The rows are grouped in 4 different ways at once. Each group adds its own fixed numbers to the row, and there is some noise. The rows also spread widely along 13 directions, which tell nothing about the answers.
In the rows, zero is written as 128.
Some rows, each with its group in each grouping after it:
[135  79 143 119 139 103 121 115 171 142  73 121 102 132 139 170 158 130
 147  92 139 116 138 129 190 117 174 107 130 108  96 122 142 118 109 157
  79 101 113]  Finu Tomiv Q_45 (2)
[ 90 118 125 126 158 131 128 117 141 127  99 135 121 139 167 110 109 153
 148 109 116 140 156 121 137 116 148  94 111 134 102 124 101 111 128 146
 127 110 116]  Ludas Tomiv Q_794 (1)
[114 148 107 137 160 120  98 129 107 121 118 112 116  98 166 149 141 164
 159 115 122 135 149  99 117 146 112 138 121 138 144 141 129  99 108 133
 127 121 111]  zev lugef Q_805 (3)
[182 114 138 124  90 127 153 119 105 135 137 147 146 142 114 151 124 168
 123 111 157 106 114 114  65 132 130 119 129 152 110 156 145 107 116 129
 106 113 112]  zev Renu Q_348 (0)
[174 110 134 151 117 146 128  95 108 124 106 138 106 103  94 154 121 194
 128  79 172 151 108 125  88 150 137 188 110 174 158 122 166 104 111 162
 120 131 109]  sevam Fitu Q_805 (2)
[186  80 144 121 162 134 116  88 125 133  78 149  77 133 173 149 167 107
 111  43 127 123 108 139 149 112 152 120 143 114  65 137 154  81 118 154
  41  62  94]  Ludas lugef Q_45 (0)
[116  90 160 147  96 129 118 115 138 140 149 109  90 104  91 136 122 126
 148 117 111 127 177 144 127 145 201 143  97 114 143 120 132 137 132 193
 136 135 108]  Finu Fitu Q_348 (1)
[156 125 107 130  85 138 126 128  95 125 141 141 159 128 120 129  71 179
 111 124 155 149 136 116  86 120 122 103 109 143 119 130 138 120 137 113
 127 110 102]  sevam Renu Q_33 (3)
[102  87 124  96 121 106  87 128 129 133 113 123 139 132 192 134 115  93
 162 141 108 124 167 134 176 113 162  53 151  92  99 129 102 118  98 132
  79  68 107]  Ludas Tomiv Q_794 (0)
[ 91 115 114 133  76 117 116 141 142 125 133 157 141  97 150 103  76 164
 150 153 116 138 158 137 172 109 131  96 113 139 112 146  80 150 113 144
 136  91 128]  sevam Renu Q_33 (2)
[171 117 130 129  84  97 138 116 131 135 127 140 113 120  66 141 136 150
 106  84 150 136 129 118 158 123 165 138 125 162 117 145 120 161  87 180
 117 108 120]  zev Tomiv Q_348 (1)
[104 129 102 141  74  87  97 114 154 125 127 122 119 126  96  92  95 161
 135 119 151 162 169 140 202 108 168  75  76 130 128 117 105 165  91 183
 152 106 136]  zev Tomiv Q_45 (1)
[163 108 153 126 110 146  88 115 135 113 136 140 112 107 106 143  96 181
 116  97 150 140 159 147 134 131 143 135  87 119 145 110 165 104 125 180
  88 110  90]  Finu Fitu Q_348 (0)
[130  85  98 139  98 110 100 128 107 129 128 124 113 117 143 144 123 108
 133 115 116 160 142 124 152 132 166 108 131 102 120 124 128 114 104 125
 104 101 111]  zev Fitu Q_348 (1)
[ 91 147 113 140 200 113 114 104 123 140  87  98 123 129 183 172 164 147
 149 107 123 155 128 117  99 129 121 112 108 117 109 127 123  69 143 101
 118 115  97]  sevam Fitu Q_794 (0)
[105 122  87 138 117 107  90 134 124 109 134 141 105 107 150  97 110 142
 121 108 105 169 159 122 195 106 133  99  92 115 105 136  95 139  99 156
 122  86 125]  zev Tomiv Q_348 (1)
[124 150 179 155 149 112 139 102 158 152 151 142 107 116 132 136 183 199
 155  99 129  86 102 103  91 146  97 149  73 158 116 193 122  81 153 146
 136 110 132]  zev Tomiv Q_348 (1)
[160  99 155 125 136 140 151 119 156 138 125 144 109 134 109 146 130 157
  95  77 131 129 130 123 127 117 151 137  95 128  78 135 143 117 175 152
  94 114  88]  Finu Tomiv Q_805 (3)
[153  83  94 134  84  97 162 127 100 104 103 163 143 148 121 120 112 196
 120 124 171 136  81  95 110 126 134 121 133 183  91 154 113 133  48 117
 130 100 150]  sevam Fitu Q_794 (0)
[106  80 133 161 107 130 131 118 158 122 115 139  96 118 119 108 116 169
 151 115 139 143 136 126 157 129 163 135  77 133 117 127 133 122 134 167
 143 129 137]  Finu Tomiv Q_805 (2)
[189 118 165 154  62 116  90  79 126 145 150 167 101  88 104 112 141 174
 124  82 161 117  99 145 153 131 119 134 101 154 130 182 148 112 110 167
  96  54 123]  sevam Renu Q_33 (1)
[124  63 145 152 104 153 135  86 138 135 114 163 113 159 159  62  70 166
 133 102 149 137 139 160 112 112 162  77  82 136  78 114 135 101 148 167
 115  99 125]  zev Fitu Q_805 (3)
[115 143 110 129 160 130 147 110 114 134  93 104 117 123 124 138 123 128
 121  96 111 163 175 134  95 118 169 135 132 134 108 105 114 140 132 161
 135 139  83]  Finu Fitu Q_805 (2)
[140  69 136 170 124 150 139  72 133 142 103 143  74 155 141 101 126 124
 111  57 142 163 117 157 123 117 181 111  73 113  75 108 155  88 173 160
 103 109 109]  zev Fitu Q_805 (1)
[141 171 104 138 105  82  98  97 139 141 122 131 156 113 118 111 125 181
 111 109 149 170 129 138 165 107  96  88 113 143 108 149 102 132 128 124
 134  70  89]  Finu Tomiv Q_45 (3)
[142  75 124 120  93 116 137 139 143 108 121 167 139 154 155 128 103 199
 152 141 163  96 107  98 121 128 125  88 108 137 102 156 137  88  91 114
 108 100 146]  Ludas lugef Q_45 (0)
[168  68 129 153  17 119 144 128 104 144 164 127 141 118  79 172 120 132
 143 145 156 127 102 125 103 161 171 140 139 140 149 145 141 125 113 115
 129 117 118]  zev Fitu Q_33 (0)
[133  96 132 149 149 118 114 110 111  94 119 111  89 153 119 104 122 203
 164 108 166 108 146  89  71 148 166 117  57 138 138 128 191  97  70 186
 149 147 160]  Finu Fitu Q_805 (3)
[118 106 153 123  63  83 128 114 137 177 139 117 200 153 156 161 129 155
 189 183 159  88 121 125  85 153 137  49 158 133 135 165 116  89 115  77
 120  92 116]  zev Fitu Q_794 (3)
[103  83 172 114 146 115 136  86 144 164  66 112 124 152 155 143 129 117
 169 109 139 106 158 160 130 122 195  83 141 140  96 110 114 124 119 179
 102 104 117]  sevam Tomiv Q_794 (0)
[ 85  91 141 144 131 147 204 148 189 136 121 182 120 126 133 131 120 178
 120 112 103 132 103 108 148 118 135 155 103 158  64 157  64 123 188 117
 134 129 116]  Ludas Tomiv Q_794 (1)
[143  91 166 113 136 151 158 155 171 121 150 163 105 135 121 162 126 194
 108 104 126  89 134  94 100 129 140 147  70 114  89 152 154  91 167 139
  86 139 108]  Finu Fitu Q_805 (1)
[135 149 116 127 107 103  95 118 155 138 110 134 147 110 126 165 134 167
 129 112 158 155 126 136 188 116 117  98 111 128 130 139 128 112 122 126
  93  93  99]  zev Renu Q_794 (0)

New rows, each followed by its group in each grouping:
[124  99 120 116  87 100 140 137 130 135 126 142 132 135 130 123 113 144
 136 131 134 117 141 109 148 121 159  96 137 144 100 149  97 153  89 146
 118 102 130]  zev Tomiv Q_805 (1)
[107 131 142 105 150 116  62 132 147 125 139 123 106 114 172 141 134 157
 160 114 118 107 181 113 161 127 130  88  83  91 136 137 142  93 119 157
  87  96 116]  zev Tomiv Q_805 (1)
[ 98  91 114 133  93 108 123 132 148 126 119 149 148 141 164 131 107 173
 153 153 145 134 123 128 156 122 130  77 110 129 107 138 105 102 109 105
 114  95 130]  zev Fitu Q_794 (0)
[142  62 166 136 102 151 191 117 140 145 129 168  99 132 119 114 119 137
 123  94 115 109 116 123 103 128 173 151 129 159  74 151 104 133 157 162
 116 116 115]  Ludas Tomiv Q_805 (1)
[156  88 153 128 124 112 106 104 122 136 116 135 102 133 143 125 145 150
 151  92 150 100 127 114 128 134 149 110 123 140 109 150 152 111  90 165
  92  89 135]  zev Tomiv Q_805 (3)
[ 77  80 130 137 117 122 161 130 133 147 110 137 138 135 157 121  96 156
 162 144 121 132 140 121 110 132 160 107 124 152 102 127  84 122 139 128
 149 128 128]  sevam Tomiv Q_348 (1)
[163  37 145 125  76 130 181 141 114 134 132 170 132 138 137 135 116 135
 134 129 125  87 100 100  97 134 168 126 170 156  74 166 116 129  98 118
  98  96 128]  Ludas Fitu Q_33 (3)
[136 125 116  95 112 125 139 144 127 136 114 139 145 121 121 162 102 150
 116 116 130 137 157 113 141 122 147 123 151 147 115 125 103 151 114 142
 101 121  93]  zev Tomiv Q_805 (1)
[156 118 126 143 128 110 153 103 105 130 107 126 111 152 107 134 149 177
 139  89 168 118 106  91  76 145 149 136 107 167 118 147 152 110  96 150
 139 134 137]  zev Tomiv Q_805 (1)
[124  98  90 121 130 150 131 119  61 114  94 141 129 113 174 100  84 121
 137 120 111 163 147 127  95 124 145 128 184 161 108 112  89 141  86 145
 122  99 100]  Ludas Tomiv Q_805 (0)
[112  63 133 120 111  89 125 157 189 120 120 162 107 116 154 141 146 162
 137 129 108  98 125 101 217 111 146 101 115 110  66 169 110 127  96 132
  82  83 138]  Finu Fitu Q_45 (3)
[107  45 152 103  70 139 121 147 160 154 122 151 149 113 163 167  88 131
 160 163 120 116 148 148 172 130 157  96 159 105 108 118 103 113 154 113
  77  93  91]  Finu Tomiv Q_45 (0)
[152 136 118 153 120  98 117  99 131 123 124 131 112 116  95 111 143 163
 106  82 141 158 123 119 157 116 136 127  98 150 100 152 125 142 107 160
 131  90 113]  Finu Tomiv Q_794 (3)
[157  90 150 128  79 127 118 120  99 132 160 134 124 119 126 130 120 140
 147 125 134 104 139 124  96 140 146 120 127 138 125 152 132 117 101 155
 109 100 123]  zev Tomiv Q_348 (0)
[116 105 142 123 140 143 149 142 140 124 136 135 110 130 134 141 116 150
 124 111 109 119 157 120 112 120 149 127  93 129  95 129 111 120 150 161
 117 135 111]  zev Tomiv Q_348 (0)
[161  99 134 152  58 112 145 108 114 127 132 175 123 101 109  95 116 193
 133 115 155 125  98 120 124 141 125 150 137 184 116 174 111 134  92 152
 134  91 131]  Finu lugef Q_805 (1)
[137 116 146 154  85 135 174  93 117 161 116 140 160 134 112 132  99 204
 157 136 168 128 106 137  36 151 128 144 130 194 135 135 116 105 142 123
 166 129 113]  sevam Fitu Q_45 (2)
[162  78  99 124 134 171 124 134  63 107  99 129 111 100 119 147  69 120
 115  83 119 176 161 118 106 138 177 174 169 154 144  78 137 143  97 175
 108 132  84]  Ludas Tomiv Q_348 (3)
[131  94 130 144  89 121 125 109 153 113 134 176 139 162 145  64  77 217
 132 128 160 127 127 133 124 100 114  64  56 131  83 148 130  98 133 139
 131  87 142]  Finu Tomiv Q_348 (2)
[135 134 124 119 147  96  98 108 111 148 104 106 110 102 140 159 164 108
 141  89 111 137 157 125 159 130 155 123 159 132 129 133 113 133  90 166
  98  97  98]  zev Tomiv Q_348 (1)
[120 148 176 100  92 120 129 118 165 152 147 172 158 107 137 109  94 204
 137 140 125  91 165 153 134 123 108 100 132 168 121 169  71 138 118 175
 110  87 105]  zev Fitu Q_348 (1)
[115 128 109 139  66  92 131 130 158 127 134 153 144 118 107 109 106 190
 137 137 146 146 125 117 166 125 138 104 109 154 126 155  92 143  92 135
 152 100 130]  Ludas Fitu Q_45 (1)
[148 124 109 142  73  78  54 102 132  98 139 136  90 106  95  75 115 170
 121  99 156 156 163 136 211 114 162  88  70 116 135 145 149 153  46 203
 117  71 139]  Finu Fitu Q_805 (1)
[140 139  78  81 157 125 115 150  84 110  81 144 155 107 154 170  87 161
  95 106 121 172 163 106 127 112 122 132 180 153 119 102 101 139  76 130
  84 107  76]  sevam Fitu Q_348 (1)
[141  46 113 120  44 114 108 155 151 109 133 150 124 115 102 150  96 146
 141 133 161 137 129 114 214 128 183 113 116 120 134 127 137 141  81 146
  99 104 133]  Ludas Tomiv Q_805 (0)
[152  89 169  81 113 126 140 142 170 138 135 189 135 134 152 161 118 167
  98 107 119  88 134 125 153 104 127 101 124 122  61 162 112 111 143 127
  40  69  97]  sevam Fitu Q_794 (1)
[128  98 106 131 137  76 115 125 161 110  71 103 108 156 107 175 158 179
 147 105 180 132 120  96 173 131 176  96  87 115 120 115 173 105  65 142
 119 134 143]  Finu Fitu Q_45 (0)
[110 106 121 139 113 130 152 119 121 141 103 122 140 119 108 136  90 157
 135 118 139 161 142 130 124 128 166 137 130 171 119 108  98 153 127 152
 152 131 109]  sevam Tomiv Q_794 (3)
[ 96  42 141 176 112 125 142  97 155 147 102 126  92 147 141 107 119 124
 156 104 134 142 129 151 150 126 203  95  84 115  89 109 133 106 147 162
 131 123 135]  zev Fitu Q_348 (3)
[ 93 137 136 133 135 159 162 127 146 153 130 143 161 118 155 133  85 161
 130 133 104 147 144 134  94 124 111 118 128 150 101 133  71 110 209 102
 145 120  72]  Ludas Tomiv Q_33 (3)
[125 111 124 125 127  96 121 112 139 144  93 135 124 121 166 144 156 138
 151 116 121 119 126 126 153 121 134 102 152 133  98 153 108 113  85 127
  98  82 121]  zev Fitu Q_45 (2)
[185 130 120 127  81  92 134 103 120 141 142 162 143 137 128 124 146 150
  97 102 142 125  92 115 122 112 113  88 135 137  78 189 116 114 109 100
  94  49 103]  Ludas Fitu Q_33 (1)
[130 122 144 108 131 119 153 112 132 160  99 125 125 122 119 151 126 102
 116  92 105 136 173 152 131 115 186 123 171 145 100 118  85 160 119 183
 101 115  81]  zev Fitu Q_348 (1)
[109  99 130 107 115  97 134 126 145 132  98 127 140 138 128 138 103 161
 145 128 147 127 155 133 158 113 167  87 123 148 106 121 103 146  92 165
 118 114 122]  sevam Tomiv Q_348 (0)
[139 107 123 111 124 128 154 128 101 121 116 142 154 148 155 147 113 162
 140 134 136 116 123 103  65 135 133 112 154 153 108 143 117 103  96 107
 111 109 112]  Ludas Fitu Q_794 (0)
[135  72 111 143  93 152 149 103 108 129 100 159 112 135 132  89  72 130
 114  95 133 174 136 150 125 117 180 118 137 148  96 102 113 136 121 160
 121 106 101]  Ludas Fitu Q_805 (1)
[158  87  96 151  98 158 153 129 106 108 135 153 130 137 106 118  69 167
  92  98 141 178 123 118  87 122 153 140 101 142 105 110 138 117 144 127
 132 127  98]  Ludas Fitu Q_348 (3)
[115  16 125 145  95 140  92 137 122 101  94 142  81  98 150 140 103 134
 185 123 136 135 127 117 202 148 187 141 132 129 149 107 146 117  64 167
  99 108 149]  Ludas Tomiv Q_33 (0)
[151 110 184 128 114 150 118  95 127 131 149 131 107 138 110 117 102 168
 142 102 148 100 166 147  84 134 160 117  78 140 134 124 153 114 137 205
 114 117 120]  zev Tomiv Q_794 (0)
[148  86 100 138  99 119 142 129  97 138 119 122 148 130 140 175 135 110
 146 126 134 146 102  99  98 141 150 126 165 127 118 139 130 101 118  74
 118 105 105]  Ludas Tomiv Q_794 (2)
[200  98 166 122 103 169 118 109 116 126 144 168  93 112 105 134 108 141
  95  60 128 120 139 136 114 122 154 151 115 134 110 142 159 115 140 181
  60  87  89]  Ludas Renu Q_794 (1)
[150 145 115 111 124  89 119 112 138 135 103 133 142 136 116 151 138 178
 114 103 162 140 134 116 139 122 133  94 121 136 112 140 134 118  98 132
 104 102  97]  Finu Fitu Q_805 (1)
[111 110 112 123 134 156  88 149 112 100 127 160 112  76 159 133  85 169
 134 115 101 161 155 117 162 137 120 158 133 135 152 119 109 115  99 148
  96 100  98]  Ludas Fitu Q_794 (1)
[ 96 136 111 138  89 128 118 144 150 131 169 137 117  81 116 121 102 128
 117 128  78 169 170 137 167 118 150 135 105 115 121 136  74 154 153 146
 140 106  89]  Ludas Fitu Q_45 (1)
[170 163 157 101  57  81 135 117 181 156 159 165 197 133 108 147 125 207
 121 146 169  92 119 130 129 115  92  71 127 150 119 195 105 114 120 107
 104  71 100]  Ludas Fitu Q_348 (2)
[148  97 111 123  55 119 159 156 113 133 166 134 163 157 117 170 102 175
 141 159 165 104 119  83  60 151 143 105 106 126 133 147 150  93 137  77
 134 144 124]  zev lugef Q_805 (1)
[143 118  87 104 156 124 102 131  81  92  94 150 125 132 187 123 112 179
 127 109 138 137 133  99 107 123 107 108 138 145 106 132 136 102  49 133
  87  94 124]  zev Fitu Q_805 (0)
[153 116 119 123 103 136 110 107  83 159 126 121 126  99 142 156 120  88
 117  98 108 164 152 151 111 135 158 132 175 124 125 117 114 125 135 131
  89  95  62]  zev Fitu Q_805 (1)
[102 105  81 154 135 128 131 109  77 140 102  78 112 148 142 137 115  77
 140 107 115 187 161 126  93 130 196  97 119 105 116  81 126 116 143 124
 155 140 101]  zev Tomiv Q_33 (1)
[123 124 144 147 129  90 149  94 132 166 100  98 137 146 124 147 168 160
 175 118 165 105 113 109  87 152 151 107 131 168 124 155 129 111 111 137
 150 127 132]  zev Tomiv Q_805 (3)
[ 99 140 143 139 127 115 139 131 168 141 125 140 120  97 116 142 145 187
 144 118 115 128 131 112 152 135 121 153 107 154 117 155  89 128 146 146
 144 121 111]  Finu Tomiv Q_45 (1)
[114 144 151 168 162 181 166 110 130 136 155 147 117 104 138 116 116 185
 120  99  99 151 118 121  42 141 102 181  84 159 108 151 107  81 211 125
 153 128  87]  Ludas Fitu Q_794 (3)
[122 105 166 154 122 158 113  91 137 123 125 144  92 114 110  81  88 213
 158  96 151 123 152 144 116 141 141 148  69 176 145 118 138 123 122 219
 150 122 138]  zev Tomiv Q_45 (3)
[162 104 104 129  84  92 139 135 102 116 161 143 128 138 120 105 133 146
 115 117 137 113 117  86 112 118 138 101 116 143  79 181 122 146  81 132
 126  90 144]  zev Tomiv Q_805 (3)
[ 89 112 133 121 139 125 158 145 163 137 125 159 122 103 175 116 124 137
 134 124  80 116 151 121 160 107 132 121 141 139  67 164  59 138 149 137
 111  97 105]  Ludas lugef Q_805 (3)
[109 106 139 114 108 139 123 107 142 130  88 160 128 112 156  91  56 158
 136 114 123 141 182 176 169  98 154  95 132 151 103 107  84 153 118 193
 110  88 105]  sevam lugef Q_33 (2)
[121 113 114 133  94  96 121 144 130 144 125 112 127  94 122 195 152 126
 156 128 122 132 135 106 160 150 159 145 154 130 150 143 112 123 100 125
 117 124 112]  zev lugef Q_348 (1)
[115  72 117 130  65  90 138 152 151 144 119 126 153 140 126 168 124 144
 171 156 157 108 120  99 158 141 173  86 140 132 121 144 129 125  89 106
 117 118 142]  zev Renu Q_794 (3)
[180 129 115 144  63 106 103  88 137 140 128 146 151 123 100 124 114 168
 105  99 171 165 114 148 161 109 121  93 107 131 112 141 135 118 138 120
 110  67  93]  Finu Tomiv Q_33 (2)
[193 146 184 111 129  96 103  67 162 151 116 125 141 169 114 152 158 183
 125  79 191  90 133 135 104 118 129  63  79 117 109 154 188  72 139 150
  78  76 101]  Finu Tomiv Q_794 (2)
[131 116 127 119 153 155 208 150 119 135 121 134 139 139 128 174 127 155
 118 114 110 121 115  89  41 134 134 164 145 162  84 136 101 113 169 102
 137 152  92]  Ludas Tomiv Q_45 (0)
[161 144 135 102  98 106 100 139 135 122 171 131 122  98 102 148 140 138
 115 110 123 113 156 109 148 121 138 120 109 119 122 170 126 139 108 156
  98  87 101]  Ludas Tomiv Q_805 (0)
[147  81  81 130  80 114 118 126 119 113 105 135 121 143 110 132  94 132
 110 101 151 175 136 122 165 114 182  93 121 116 110  99 139 135  90 133
 111 104 110]  Ludas Fitu Q_45 (1)
[115 104 115 121 111 115 163 138 112 133 135 143 156 136 146 117 101 149
 125 136 112 126 137 105  94 114 136 103 138 152  73 155  81 145 126 117
 137 102 117]  sevam Tomiv Q_794 (3)
[140  56 113 124 134 122 131 143  76 112 118 126 116 144 169 145 126 131
 156 126 120 101 130  82  76 146 164 118 148 131 108 136 152 100  63 125
 102 121 140]  zev Fitu Q_348 (3)
[164 124 160 123 104 107 153  89 123 152 108 147 138 158 131 131 140 199
 153 110 183  79 104 114  65 146 129 105 130 179 118 167 141  93  99 143
 117 109 132]  zev lugef Q_805 (1)
[114  75 139 137  96 128 151 134 130 147 139 137 130 119 140 134 119 135
 145 141 109 119 134 121 108 139 162 126 140 131  96 148 108 126 140 125
 123 116 108]  Finu Fitu Q_805 (3)
[193 117 115 115  94  79 168 110 134 146  97 141 120 135  80 164 163 131
  77  65 156 137 104 115 156 104 168 126 148 156  67 154 117 159  98 147
  97  90 104]  sevam lugef Q_45 (1)
[138 106 154 134 146 115 158  97 147 160  95 127 117 147 138 159 160 135
 138  88 132 119 117 126 105 133 164 115 132 134  98 139 130  90 141 136
 104 114  97]  Ludas Fitu Q_348 (1)
[ 86 110  73 123 139 138 135 153 128 102  92 142 144 138 173 131  71 175
 134 137 122 166 155 115 139 109 129  96 111 127 103  99 101 115 117 110
 125 129 114]  zev Fitu Q_33 (2)
[140 103  92 119 126 103 106 131  99 106  89 140 138 123 153 131 113 172
 135 122 138 138 131 100 150 126 130 108 159 148 112 135 123 132  47 129
 106  91 118]  Finu Fitu Q_33 (3)
